There are 3 ways to turn a row about zero (a turn may also mirror it). The second row of each pair is the first, turned, with some noise.
Known pairs, each followed by its turn:
[15  9  3  9]
[  7  13 -14  -2]
Q_648

[-14  17 -10   5]
[ 4 15 20  3]
Q_648

[ 25  12 -18  51]
[ 23 -53  -2  18]
Q_757

[ 11  25  29 -29]
[ -8   7  -7 -49]
Q_648

[  5  13  11 -34]
[ -5  17 -29 -17]
Q_882

[ 18  -8  18 -20]
[-24  18 -11  -6]
Q_882

[ 13   1  -9 -10]
[-14   7  -9  -1]
Q_648

[ -6  19  -9 -15]
[ 16   3 -15 -15]
Q_882

[-16 -14  11  -9]
[ -2  15   0 -21]
Q_757

[-19  37  -1  -2]
[ 23 -20 -27  -7]
Q_882

[-16   0 -22  14]
[24 -9 15  4]
Q_882

[ 23  10  12 -12]
[ 5 11 20 21]
Q_757

[  6 -20   1  -3]
[ -5 -16 -10   7]
Q_648

[ 27 -23 -18 -12]
[ 27  16 -21  18]
Q_757

[14 26  7 -2]
[-9 -6 20 20]
Q_757

New pairs, each followed by its turn:
[ 43 -18 -19  30]
[-26 -13  48 -17]
Q_882

[-1 10 20 -6]
[-10  -2 -21   4]
Q_882

[ 4  8  4 26]
[  4 -26   9  -1]
Q_757

[-27 -11  -5 -24]
[21 27 -9 12]
Q_882

[ 14  11 -11 -19]
[  1  10  -4 -26]
Q_882

[ -3  -1 -22 -35]
[ 19  32  -4 -20]
Q_882

[  6  -9 -12 -19]
[  4  22   5 -11]
Q_882

[-29   0   4   8]
[-17  -9  -4 -24]
Q_757

[ 1  1  1 20]
[18  5 -3  9]
Q_648

[  2   1 -12  15]
[  6 -13  14  -2]
Q_882

[-22   9  -9 -35]
[ 27  24 -23  -6]
Q_882

[  0 -10 -15 -23]
[ 9 26  4 -9]
Q_882

[  0  -3 -71  13]
[ 42  -2  52 -28]
Q_882

[ 0  0 16 24]
[-12 -20   1  15]
Q_882

[  5  24  -3 -37]
[-31  15   8 -28]
Q_648

[-1 -4 13 -3]
[ 3  8  9 -6]
Q_757

[15 18 -3 10]
[  5  23 -10  -1]
Q_648

[ 15  -3 -28 -15]
[  7  16  16 -27]
Q_882

[19  0 -4  1]
[13 -1  2 16]
Q_757

[-15 -31  14   3]
[-6 14  7 34]
Q_882

[  0 -39  -5   6]
[-7 20 28 20]
Q_882

[ -9 -11  -6  26]
[19 -5  3 23]
Q_648

[ 1 18 27 24]
[-15 -32 -15  11]
Q_882

[ 21 -10   0   9]
[23 -5  2  8]
Q_757

[-53  -3   3 -11]
[-34  10 -11 -39]
Q_757

[-5  3 -6  4]
[ 8 -6  2 -1]
Q_882

[ -5  -9   0 -21]
[-17 -13   5  -7]
Q_648

[-33 -12   4 -30]
[-22  30 -11 -24]
Q_757

[21  2 10  5]
[-22  -6   1  -8]
Q_882

[ 28 -10 -44 -36]
[  9  38  21 -46]
Q_882

[  9 -41  26  -2]
[ 37  22   9 -22]
Q_757

[-31  16  -5 -16]
[-36   7  -5  -9]
Q_757

[  7  15 -11  -3]
[  7  -7  -1 -19]
Q_882

[-25 -14 -19  34]
[  3 -31 -24 -27]
Q_757

[ 6 10 15 -6]
[-11  -2 -17  -4]
Q_882

[ 17  11 -31   9]
[  2 -18 -19  27]
Q_757

[18 37 24  7]
[ 19  29 -15 -32]
Q_648

[-14 -29  -6 -28]
[10 40  3 12]
Q_882

[ 21  12 -12  11]
[  0  22 -16   8]
Q_648

